There are 3 ways to turn a row about zero (a turn may also mirror it). The second row of each pair is the first, turned, with some noise. The first 27 pairs use one turn. New pairs use 2 turns, one after the other, and a turn may come again.
Some pairs, each with its turns in order after it:
0.663, 1.051, -1.119, -2.422, -1.806, -4.700, -0.921, -0.157
0.741, -1.600, -1.206, -2.988, 2.440, -2.931, -2.473, -0.393
k218

0.013, -1.722, 2.241, 0.458, -0.855, 3.951, -0.944, -2.646
-0.422, -1.693, 2.096, -3.303, -1.589, -0.131, -2.536, 1.769
k739

-0.019, -1.953, 1.063, 0.206, -0.177, 0.004, -0.068, 0.115
-0.769, 0.957, 0.257, -1.269, 0.332, 1.062, -1.241, 0.364
k739

3.695, -0.022, -3.579, -0.148, -0.623, -2.504, 0.839, -1.583
3.334, -1.487, -2.747, -3.787, -0.336, 0.284, -0.615, 1.055
k218

-0.093, 2.476, 0.464, -4.207, 0.829, 0.222, -0.374, 0.064
1.252, 0.255, -2.722, 1.067, 0.024, -2.025, -3.463, 0.342
k924

-4.483, -0.762, 1.367, 0.662, 0.830, -1.749, 0.388, 0.048
-1.400, 2.465, 0.034, 1.641, -2.347, 1.296, -2.141, -1.997
k739

0.706, 1.083, 0.337, 0.928, -0.562, -3.381, -2.932, 0.250
0.215, 2.374, -0.185, 2.625, 0.600, -1.580, 0.681, 2.662
k739

-4.012, 0.692, -1.517, -1.512, -2.841, -0.202, -3.299, -0.993
-0.566, 2.237, -0.497, -1.249, -3.858, 0.521, -2.010, 4.198
k924

0.237, 0.142, -2.158, -0.259, 3.271, 0.207, 2.775, 1.921
3.060, -3.258, -0.142, -1.209, 0.737, 0.177, -0.674, -2.407
k924

-0.437, 2.178, -0.117, -0.197, -1.804, -2.131, 0.529, 0.958
0.224, -0.237, -1.031, -0.683, 1.060, -3.446, 0.160, -0.336
k218

-0.426, 0.937, -0.433, -4.700, -1.302, -2.309, -0.472, -0.534
0.400, -0.186, -0.584, 1.221, 0.740, -1.199, -3.979, 3.267
k924

3.201, 0.014, 2.147, -1.226, -2.123, -1.009, -2.329, -0.104
-2.264, -3.745, -1.115, -1.192, -1.456, -1.210, -1.689, 0.121
k218

-2.379, -0.093, -0.896, 0.506, -0.284, 0.157, 0.261, -4.700
-3.046, -1.158, 0.366, -0.407, -2.878, -2.744, -0.893, -0.920
k739

-1.439, -2.215, -2.855, 0.461, 0.377, 1.688, 1.661, 1.517
2.346, -2.207, 0.853, -0.398, -2.003, 2.636, 0.357, -0.550
k924

-1.717, -0.164, -0.369, 0.084, 0.185, 0.790, -4.338, -0.609
0.510, 3.786, -1.123, -1.516, -1.544, 0.910, -0.339, 1.138
k924

0.062, -0.098, -1.860, -0.608, 1.581, -0.909, -0.095, 1.060
-0.467, -0.680, -0.776, 1.933, 1.047, 1.058, 0.964, -0.347
k739

-1.057, -2.926, 1.261, -1.069, -4.571, 0.183, 0.609, 0.076
1.126, -1.552, -0.038, 2.829, -1.561, -1.363, -2.899, -2.723
k218

0.661, 2.142, 4.700, 0.800, -2.825, 0.426, -1.633, -0.966
-4.056, -2.018, -0.059, 0.191, -2.330, -2.574, 0.886, -2.715
k218

-0.572, 4.700, 1.711, -1.582, 0.111, 1.600, -4.700, -0.054
3.257, -0.808, 1.716, 1.937, -4.174, -0.405, 1.932, 3.641
k739

-2.745, -2.783, 3.943, 0.463, -1.799, -0.445, -0.766, 2.343
1.709, 1.750, 1.515, 2.180, -0.981, -1.861, 3.818, 2.943
k924

-0.790, -0.400, 0.293, 1.027, -1.137, -4.700, -1.810, 1.432
-0.761, 4.345, -0.177, 2.824, 0.987, -0.560, 0.170, 0.735
k739

3.147, 1.192, 0.684, -0.190, 0.374, -2.721, 3.428, 0.311
1.262, 1.029, -4.587, -1.130, 2.149, -1.081, 0.655, -1.024
k739

1.323, 2.651, 0.794, 0.168, -3.961, 1.151, -1.924, -4.352
-2.173, -1.548, -3.590, -1.401, -1.360, -0.302, 0.592, -4.754
k218

-0.847, -0.287, -0.081, -4.700, -3.964, -3.824, -0.010, -3.865
0.485, -0.359, -1.330, -2.467, 1.096, -2.293, -5.523, -4.409
k218

1.153, 2.746, -1.379, -0.699, -1.463, -2.965, 3.544, 1.384
-0.946, -3.851, 2.558, -0.195, 0.533, -2.458, -2.893, -0.386
k924

-0.453, 0.477, 2.423, -1.239, -0.539, 1.046, -0.864, -1.353
-0.740, 1.145, -1.991, 1.387, -0.416, -1.034, 0.484, 0.895
k924

-1.186, -0.322, -1.497, -0.759, -1.176, -0.041, 2.930, -2.745
2.510, 2.608, -0.719, -0.492, -0.652, 0.094, -1.254, -2.570
k218

New pairs. What belongs after each?
-1.028, 0.081, 0.917, -2.833, 0.439, 1.778, 0.235, -0.322
-0.257, -0.151, 1.476, -2.924, -0.081, 0.147, 1.184, -0.837
k739 k739

-0.969, 2.712, 4.700, -1.730, 0.023, -1.139, -0.943, 0.276
0.919, 0.276, -0.733, -2.194, -0.395, -3.041, 0.694, 4.441
k218 k924

0.418, -3.072, -0.941, -0.205, 2.228, -3.408, -0.107, 1.244
1.679, -0.063, -1.483, -3.194, -2.854, 0.597, 0.668, -2.046
k739 k924

0.733, 1.323, -1.430, 0.151, 1.909, 0.671, 0.344, 0.874
1.611, -0.684, 0.653, -0.233, -1.217, 1.964, 0.274, 0.256
k739 k218

0.818, -0.104, 0.673, 0.447, 0.143, 0.881, 4.026, -1.198
0.749, -1.508, 0.104, -0.624, 0.412, 2.694, 2.680, 1.466
k924 k924

-4.700, -0.047, 3.520, -0.550, 1.347, 0.329, -0.500, 0.172
-2.700, 1.363, 3.638, -0.868, -0.290, -0.964, 2.592, -2.539
k218 k218

-0.760, 1.173, -0.582, 1.042, -2.297, 1.209, -1.645, 1.008
-1.059, -0.547, -0.969, 0.850, 0.162, -2.037, 0.380, -2.328
k924 k218

0.574, -0.631, 0.175, 0.531, -0.002, 0.983, -0.315, 1.174
0.114, -0.218, 1.224, 0.125, -0.628, 0.369, 1.079, -0.411
k218 k924

0.199, 0.602, -4.167, -4.700, 0.340, -0.348, -0.164, -4.345
3.593, 4.367, 0.041, -0.627, -2.791, 3.882, -1.748, -0.947
k924 k924

1.217, -1.241, 0.674, -2.530, -2.323, -2.468, -0.975, -4.700
-0.257, 1.152, 1.705, 3.381, 4.034, 0.522, 2.703, 2.696
k924 k218

0.158, -0.023, -3.378, -0.180, -0.664, -2.299, 0.606, -0.012
0.748, 0.337, -0.071, 0.165, 2.771, 1.163, -2.103, -1.544
k218 k924

1.541, -0.862, 1.116, 0.025, 1.480, -1.733, -3.311, -0.840
2.223, -1.806, -1.924, 2.412, -1.526, 0.471, 0.786, -0.412
k924 k739

-1.863, 0.524, 0.063, -0.400, -2.170, -0.361, 0.739, -3.768
-0.502, 1.447, 2.796, 1.242, 0.344, 2.057, 1.227, -2.508
k924 k739

-0.238, -2.773, 1.778, -1.718, -0.464, 2.901, 0.017, 0.591
1.427, -1.071, 1.053, -0.317, 2.788, -2.445, -1.659, -1.383
k924 k739

-3.064, -1.980, 0.870, -4.700, -0.615, 2.370, -2.532, -0.028
-0.214, -1.116, -0.556, 4.875, -4.577, -1.287, 1.273, 0.778
k739 k924

0.353, -1.321, 0.711, -0.315, -1.973, -2.673, -1.097, -0.237
0.760, -0.887, -0.171, -1.251, -1.320, -2.774, -1.375, -0.687
k739 k924

-0.666, -2.105, 0.304, 0.962, -2.342, 0.046, 0.730, 0.607
-2.254, 0.695, 1.150, -0.030, 1.472, 0.913, 1.644, -0.096
k218 k924

-0.323, -2.285, 0.759, -0.045, -0.265, 0.539, 1.346, -1.447
-1.521, -1.460, -0.924, 0.187, -1.336, 0.224, 0.468, -1.588
k218 k218

-0.240, 0.809, 0.799, -3.324, 0.033, -2.870, 0.676, -0.305
-0.711, 1.335, -0.749, 2.566, -1.865, 1.129, 1.762, 2.306
k218 k739

-3.797, 0.050, -1.657, -1.051, -0.788, -3.765, -0.762, 0.497
-1.620, 0.058, 2.395, -4.223, -0.061, 1.836, 0.243, 1.686
k218 k218

0.149, -0.409, 1.197, 0.048, -0.245, 0.196, -0.832, -0.143
1.300, 0.260, 0.522, 0.128, -0.022, 0.427, 0.640, 0.519
k739 k739

-0.027, 1.931, 1.489, -1.212, -2.464, 0.720, 0.096, 0.852
-1.843, 1.478, 0.423, 2.326, 0.177, -1.574, 0.078, -0.911
k218 k739

-4.622, 0.717, 3.205, -1.231, 0.660, -0.318, 0.065, 0.053
-2.537, 1.180, 3.114, -1.746, 0.718, -1.124, 2.005, -2.482
k218 k218

-3.158, 2.128, -0.582, 1.934, 1.885, 1.409, 1.558, -0.813
-0.495, -1.911, 0.669, 2.038, 0.257, 2.165, -2.314, 2.955
k924 k924

0.093, -0.361, 1.800, 0.561, 1.532, 0.623, -1.080, -0.410
0.301, 0.754, 0.918, -1.201, -1.681, 0.827, -0.975, -0.899
k218 k739

-0.590, 3.131, 4.700, 2.632, 0.774, 0.305, 0.395, -2.153
-2.054, 3.262, 3.777, 0.286, 1.021, 0.591, -3.370, 0.811
k739 k924

1.129, 2.184, -4.700, -0.092, -0.945, 0.034, -1.182, 1.477
2.075, 1.080, 3.635, -1.341, -2.780, 0.021, 1.130, 0.674
k739 k218

-0.370, 0.230, 1.266, 0.787, 0.001, -3.456, 0.478, 1.357
-0.301, -1.046, 2.457, -1.748, -0.554, -1.513, -1.848, 0.854
k218 k218

0.309, 1.091, 1.001, 4.700, -3.603, -0.385, 1.750, -1.701
-4.169, -3.736, 0.755, 1.118, 1.921, 1.416, -0.081, 2.253
k218 k924

-0.735, -0.892, -2.078, -0.011, -0.296, -0.809, -0.604, -1.690
-0.510, -2.450, -0.663, -0.629, -0.147, 0.243, 0.243, 1.487
k218 k739

-0.682, 2.244, -2.581, -0.946, -1.111, -1.091, -1.444, -1.584
-0.793, -2.548, 2.220, -0.781, 0.352, -1.357, 1.839, 1.544
k739 k924

0.544, -0.935, -0.788, -0.314, 1.216, -1.486, -0.013, 2.494
0.960, -0.702, -1.975, -0.668, 0.357, 0.427, -0.789, 2.202
k924 k739

